The first 8 rows are patterns. Each new row is the sum of 2 different patterns, raised or lowered, with some noise. Before adding, each is slid sideways (what falls off one end comes back at the other) and multiplied by a number that may be negative. Names go in the order of the patterns.
Known rows, each followed by the names of its patterns:
[-10.5  10.1  13.1   2.4  -9.7  12.4  11.6  -2.7 -15.8   0.1   1.2 -13.8
   9.0  13.5  14.2   2.1 -15.8  13.8   9.0  -5.1  13.3  -6.2   4.4 -13.4
  -7.4 -10.2   8.0  -1.0  -3.4  13.6]
j848
[  8.1  -5.7   0.5 -16.0 -10.7  -4.8   8.9   5.4  -4.0   8.9  -0.3 -11.5
  -4.9  -8.1 -12.6  15.7  -7.1  -4.8  14.7 -10.2  -3.4  -1.9  16.2  12.3
 -15.9  11.9   2.6  13.7 -12.8   5.7]
j601
[ -4.1   4.5  -0.7  -8.6   8.7  16.3 -10.5  12.9   8.8   9.1 -15.0  -0.8
  -3.8 -15.0  -7.0  -5.8  -4.9   6.5 -11.5  -0.2   1.2   2.3  -5.1 -10.5
  -1.3  -4.4  -3.9  -7.5  -9.3  15.7]
j411
[  5.8   2.4 -12.1   4.1   0.1   9.8   4.7  -9.6  -9.7 -13.7 -14.5  -5.1
 -12.2  -8.6   9.9 -12.5 -15.3   6.3  -4.2   1.0 -12.8  -1.1   4.0  -9.3
   7.6  15.0  -6.1   6.1   6.7  -4.9]
j360
[ -9.0 -15.1   2.8 -14.3  -6.5   4.9 -10.3 -13.9  -2.4 -12.8  13.5  14.7
   1.4  -7.3  -2.2  -7.2  14.5  10.5  12.9 -12.9  -0.6 -15.7  -2.3   1.1
   6.2  11.7  -5.8   6.3   7.9 -12.7]
j565
[ -2.2   8.3  13.8  -2.8   4.4 -10.9   3.4  12.5  -4.5   1.6 -13.3  13.4
 -15.3  -1.1  14.5  10.0  14.7  11.5  -3.8  14.6  -5.3 -14.2  11.8  -4.5
  12.4  -5.4 -12.4  -6.9 -13.7  -6.4]
j123
[-14.9 -12.6  -2.7   5.3  -4.6 -15.5  -9.1  -3.7   8.0   5.8   2.4   3.3
 -15.7 -15.4  -7.0  -9.2   1.6   0.2   4.0   4.9   2.4   1.4   0.5 -12.3
   5.1  10.5   9.7  13.2  -4.2   5.2]
j740
[ -9.9   4.9  11.6  -6.7  16.1  -6.6  15.5  -2.1 -12.3   9.4   3.9  15.4
   6.4   3.3  10.6 -14.7  -5.0   8.3  -5.8   7.8  -5.4  -9.4  -2.7   6.6
  -5.5   3.0   9.8  -0.4 -12.9  -0.1]
j19

New rows, each followed by the names of its patterns:
[-19.1 -15.4 -21.5  -4.5 -23.7 -20.2 -26.3 -32.5 -12.7 -21.0  -3.0  -8.5
 -15.8 -18.6 -20.3 -10.4  -9.3 -18.4 -21.0 -24.2 -23.4 -21.8  -5.7 -10.8
 -13.6  -8.9 -19.6 -23.6 -21.8 -26.2]
j740 j19
[ -0.2   2.1  -1.1   5.7   8.3   0.6  -6.6   0.2   5.8  -7.2   0.1   4.1
  -4.9 -16.3  -4.2   1.8  -9.7  -0.3 -10.7   2.7   0.9  -6.8   0.1  -7.1
   2.8   6.9   3.9   0.5   2.5   1.7]
j601 j360
[ -7.3 -18.7 -13.8   5.4  -5.1  -3.4 -17.1  -4.6 -14.6 -20.5 -11.4  -5.4
  -9.9 -17.1 -32.7 -11.4  -9.3  -7.8  -3.9 -16.5 -38.1 -15.3 -28.2 -26.5
 -18.0  -0.5  -8.8  -4.6   1.3  -5.9]
j411 j740
[  9.5 -23.0 -26.2  -4.8  -4.7   6.3   5.4 -14.6 -24.1 -22.2   2.3 -16.5
   1.2   2.3  -6.1  -6.6  -6.7 -19.1  -8.0 -10.3 -13.8   6.4   3.1  -9.4
 -13.7 -16.0   1.2 -12.5  -2.8 -19.5]
j601 j565
[ 16.1  10.8 -11.8   8.0   1.5  10.0  20.9   8.0 -11.1   7.1  -0.2  25.0
  16.8   6.2 -13.8  -8.5 -20.4  -1.8  -5.8   2.0  22.5 -11.0  -4.7  16.6
  -8.5  -1.0 -18.4   6.7  -2.1  -8.3]
j360 j565
[15.6  5.1  0.0 12.6  0.5  7.3 18.4  1.9 12.6 19.5 -0.1 15.0 11.9  1.3
 10.7  3.8 16.9 11.4  0.0 -2.3 -7.1  7.7  3.5  1.9  2.1 12.9  4.6  7.2
  9.4 14.0]
j411 j360
[ 0.7 -3.7 14.4 16.0 15.7 20.0 11.6  8.0 21.8  5.3  8.2  1.3  5.9 18.9
 27.4 19.2 16.4  8.7 12.3 21.7 -1.6 31.7 32.8  7.4 11.6 13.3 32.2 18.0
 10.1 13.7]
j360 j740
[ 3.2 10.2  4.2 14.7 12.0  8.9  2.5  4.4 -4.1  2.9  7.9 12.4 11.8  3.4
 10.1 11.9  2.3 -6.2 -1.6  4.4 -2.7  5.4  4.2 -7.4  1.7 -1.8 -5.9  8.4
 19.0  5.9]
j411 j565
[  2.4 -14.7  -3.4  13.2 -15.9  -6.8 -20.4  16.4  -6.5   1.5  14.0   2.5
  13.9  14.0  13.9  -2.4  -2.1   1.0 -11.6  -0.1  10.2  15.3  18.1  17.5
  -9.2   7.5   5.5 -16.7   8.1   3.0]
j601 j740
[-4.0 15.9 12.5 18.4 13.5 -0.1  7.9 -6.2 -2.0  6.5 14.5 12.6 -2.8  5.1
  1.3 14.1 16.6  7.0 11.0 -6.3  5.5 -2.3  3.0 15.0 12.5 16.4 16.5  7.4
 14.7  6.1]
j123 j740
[ 5.4  7.6  2.3  2.0 -9.8  9.4 -2.5  7.1 20.7  4.0 19.3  1.3  0.3 10.1
 -3.3  6.2 36.0  0.9 11.5 28.8 -1.6 12.5 11.5 15.7 25.5 -2.9 29.2 17.2
 15.2 -7.1]
j601 j360
[ -8.5  -4.3   4.7 -19.6  -9.5 -20.5  10.7  -3.5  -3.0 -12.6  -7.5  -7.7
  -0.8  -3.3  -8.6  -2.8  -7.2  -8.5  -0.9  -7.7  -9.5 -12.0   2.9 -26.7
  -7.0  -0.6 -23.3 -10.0  -6.3 -13.9]
j601 j565
[  4.8  -8.1  -8.0   2.3   7.8   5.3  17.4   3.3  -9.5   0.6  -7.9  11.9
 -15.9   9.5  10.4  -5.8  -8.3 -16.3  -9.2   2.0  -8.7  14.3  12.1 -11.4
  11.4  -1.1   7.8   6.0   9.5   0.1]
j848 j19
[ 8.3 10.1  8.9 -4.7  8.5 22.7 -1.7 10.1  4.7  9.8 10.5 10.6  6.6  6.5
 -0.1 13.7 -5.7  0.0  6.1 -6.3 -0.2 10.5 -0.3  9.3 -6.9  1.9 11.5 13.0
 11.7  9.5]
j411 j360
[10.3 -1.3 20.0 -3.7 -1.4 14.8  4.8  3.3 -1.5 12.7 13.6  3.4 18.2 10.9
 17.3 -8.3  2.9  8.3 -0.3  8.8 -1.1  4.2  7.2 14.4 12.0  5.7  6.1 10.3
  6.8 11.0]
j601 j740
[ -9.1   7.7  -6.6  -5.4  -4.9  -8.9  -0.4  12.6  -6.5   4.7   5.4   6.5
 -17.7  -2.6  -5.9 -20.4  -7.8  -8.4  -4.1   3.6 -17.3  -7.4  -7.5  -7.7
  -9.9 -16.5  -7.5  -4.1 -12.2 -15.1]
j411 j360
[-16.4 -34.3 -24.3  -7.6 -26.6 -28.2 -30.0 -29.4 -20.9 -15.0  -4.0  -9.9
 -13.9 -15.1 -22.8 -29.0 -21.7  -6.1 -38.1 -19.1 -18.4 -18.1 -25.2 -36.3
 -19.0 -32.4 -43.3  -9.8 -26.6 -34.9]
j360 j19
[ -4.8 -19.8  -2.1  -3.2  -8.7  -4.7 -21.5 -12.6  -4.1 -27.0 -21.2 -12.9
 -14.3 -29.7  -8.2  -6.6 -14.5 -26.8 -10.1 -14.6  -3.4   9.7   5.2 -17.1
  -4.8  -8.4   0.9   5.2   3.9 -26.4]
j360 j565
[-37.1 -40.1 -22.4 -12.8 -11.3 -21.5 -17.0 -17.9 -46.1 -46.4 -37.8 -28.8
 -30.9 -36.1 -33.5 -32.8 -41.0 -18.9 -49.0  -3.6 -13.3 -37.8 -42.3 -41.0
 -42.3 -12.5 -30.9 -11.8 -27.1 -37.8]
j565 j123
[ -6.0 -18.7  -3.0   4.5  -1.8 -15.0 -15.5  -4.0   2.0   1.2  -4.7  -5.4
   0.3 -15.0  -2.2  -8.5  -6.3   6.3  14.9  -6.0  11.3   7.6   6.8 -20.9
   3.1   4.1  -4.8   4.1  -8.5  -0.7]
j411 j740
[-16.0   5.7 -11.6   4.0  -1.5   4.2  -9.2  -4.8   8.2   1.6   6.0  -3.1
  -4.3  -8.4  -8.3   8.1   2.0   0.9   7.3  -2.2   0.1  -0.7 -12.8  -1.6
  -1.9 -10.0   8.1  -4.7  -8.3 -15.7]
j601 j740
[ -5.8  -1.8  -0.5  -9.0  -1.2   6.9   4.1  17.4   4.0 -18.6  -3.6  -7.8
  -4.7   2.6  17.0  13.5  -6.2 -11.0  16.0   8.8   7.9  -4.1   2.1  -7.5
  -6.3   1.2  16.2  25.4  14.9  13.1]
j601 j740
[ 16.8   5.7  17.7  -1.7   3.8   0.6  -3.6   7.9   4.0  -5.6 -21.0 -15.0
  -3.3 -13.8  -3.0 -18.3  -6.5  -4.1   5.0   1.1   0.3   0.4   5.8 -12.4
 -12.7 -10.2   1.9 -22.1   6.6  14.9]
j565 j123
[ -2.7  13.5   2.1   6.9  18.4   9.6   7.2   6.6   2.4  -6.7   7.1   4.2
   0.4  21.1  -2.0  -3.0   8.4  14.8  21.2 -10.6  22.4   8.3   5.9  -7.0
   1.2   4.4   4.6  -1.8  -0.9   8.1]
j601 j123
[24.3 23.7 21.5 -6.8  0.1 13.7 29.6 24.9 24.6 11.7 -4.4 -4.9 19.3  8.8
 29.1 19.4 21.1 18.6 12.1 22.0 14.5  0.0 31.0 33.0 37.4 28.7 22.3 26.8
 -0.1 11.9]
j565 j740
[  8.5  -6.4  -7.9  -2.4  -2.1  -1.2 -10.0   2.2  -0.8 -14.1   9.5   6.6
  -7.8   1.0  10.0  -3.4   6.3   7.6  -6.6   5.3   1.7   4.6   8.4  -6.8
  -7.8 -11.0  -9.1   0.0  -8.7  -4.6]
j411 j360
[-2.7  1.9 -0.6 10.3 -2.8  7.5 20.8 -4.1 -0.6 20.4  6.8 14.3 -8.4  2.1
 12.2  4.3 16.6 25.1 -1.8 10.4 10.0 10.1 14.0 16.7 -0.7 12.4  7.1 12.9
 16.1 -1.8]
j360 j565
[  7.0   1.6   1.4  -6.3   7.4  19.1  11.3  14.9  26.1  -3.0  17.5  24.9
   2.2  16.1   2.8   9.5   2.4   9.0  28.1  21.5  12.1   9.7  -5.5   7.3
   1.6 -11.2  10.6  15.8   6.7  -7.9]
j360 j123
[ 7.3 25.4 17.7  9.0  1.6 10.3 13.5  2.0 23.4 32.5 15.0 18.0 11.9 13.6
 25.2  3.3 14.2 -2.5 13.5 21.6 15.8 20.5  5.6 14.3 10.0  4.4 23.9 14.5
  4.8 17.2]
j740 j19
[-11.4  15.1  -5.4  17.0  -1.3   4.1  21.7   6.9  25.2  20.0  17.6   6.9
 -13.1  13.7  -6.0   7.3  24.6   2.4  -2.2  28.6 -19.6   4.3   1.9   6.4
  16.7  14.0  22.8  -1.2   0.6  25.6]
j601 j411
[-15.8  -6.2  -0.6   4.4  -2.8 -14.0   2.2  -0.3   3.9  -5.9  15.6  -2.7
  -8.0  -3.7 -12.0  -5.8   2.6 -16.5   4.1   9.0  -4.0   4.3 -13.2  -1.8
   1.6  -2.7   5.5  -1.6  -2.5  -1.4]
j360 j123
[12.7  3.7  8.5  4.8 17.6 21.5 15.9 19.3 17.0 19.0 20.6 -7.1 19.1 14.6
 18.3 27.4  2.8  2.8 12.1 -4.6  3.7  8.7 21.6  4.2  9.8 22.0 23.2 20.6
 18.5  9.1]
j411 j740
[ -2.7 -23.4 -15.3  -1.6   3.6   0.2  -2.8 -10.0 -15.9 -23.8 -16.6 -19.8
  -3.7  -1.0  -3.7  -0.8  -3.7  -2.5  -2.2 -31.5  -0.6  -1.8   0.7  10.2
 -18.1 -15.2 -16.4 -30.3 -18.3  -9.9]
j411 j740
[ 19.0  11.9   5.5  17.0   8.1   1.4  10.2  14.2  12.5  24.9  11.3   6.4
  13.3  -2.4   7.4 -12.7   9.8  24.9  -2.0  -3.4 -10.8   1.2  11.0   2.4
  25.5  16.8  -7.0   6.2  -2.5   9.6]
j740 j19
[ 9.4 13.7 18.7 24.7 29.4 15.9 19.3 26.4 16.2  1.4 20.5 11.5 14.6  9.4
  6.9 10.0 11.3  6.2 13.9 20.3 23.3 12.4 12.6  9.5 14.5 19.8  9.1 11.9
 15.3 20.2]
j411 j123
[ 5.1 11.2 11.6  4.0 21.0 15.4 18.7 -0.9 14.2 12.6 -1.2  5.7  9.8  7.7
 16.8 11.1  4.2 21.1  6.8  4.0 10.4 15.2 17.2  4.2  9.6 21.5  4.9  4.9
 -4.2 18.7]
j601 j123
[ 17.9   2.5  -4.7  -5.1  -3.8 -14.0  -7.9   8.1  -4.4  -2.8  -0.9  -0.6
  -0.7   1.2   4.2  -3.6 -12.7  -5.2  -2.4  -2.5   9.7 -10.0   7.5   6.6
  -8.2   7.5   2.6  -8.9  -7.3   0.5]
j601 j740
[35.6 24.7 29.6 20.6 32.9 21.0 20.1 27.1 15.0 22.0 14.4 18.1 20.8 21.9
 22.5 22.5 30.3 16.4 22.8 27.8 21.9 17.4 25.8 25.1 28.7 14.7 25.6 23.1
 13.9 30.9]
j848 j411
[  8.5 -16.4  -3.7 -21.3   1.8   4.6  -1.7  13.0   4.4   3.9 -13.3 -12.1
   0.0 -11.4   9.2  -2.1 -15.7   4.1 -12.2   1.3 -17.9  12.3  -3.3 -15.6
 -20.4 -23.1 -20.8   4.0 -18.4   6.6]
j565 j123
[-12.4  -6.0  12.5  -8.5  13.9  16.2  -8.1   8.2  -1.9   8.4  18.3  15.7
  16.9   6.6   7.7  -4.2  -3.7  13.9  -0.6  22.4   0.2   1.7   9.5  -0.3
  21.7  -3.4  26.1   9.8  -4.4   2.4]
j123 j19
[-20.9 -11.4  13.0 -18.6  -3.9   7.0 -14.7  -0.6  -5.2  15.8   8.1   7.9
 -14.2  -5.6  -1.2 -17.6  13.9  -5.7 -12.0  -1.7   5.0 -14.4 -16.6  -3.6
   9.4  -4.3  -4.2  15.0 -14.7 -20.4]
j848 j740
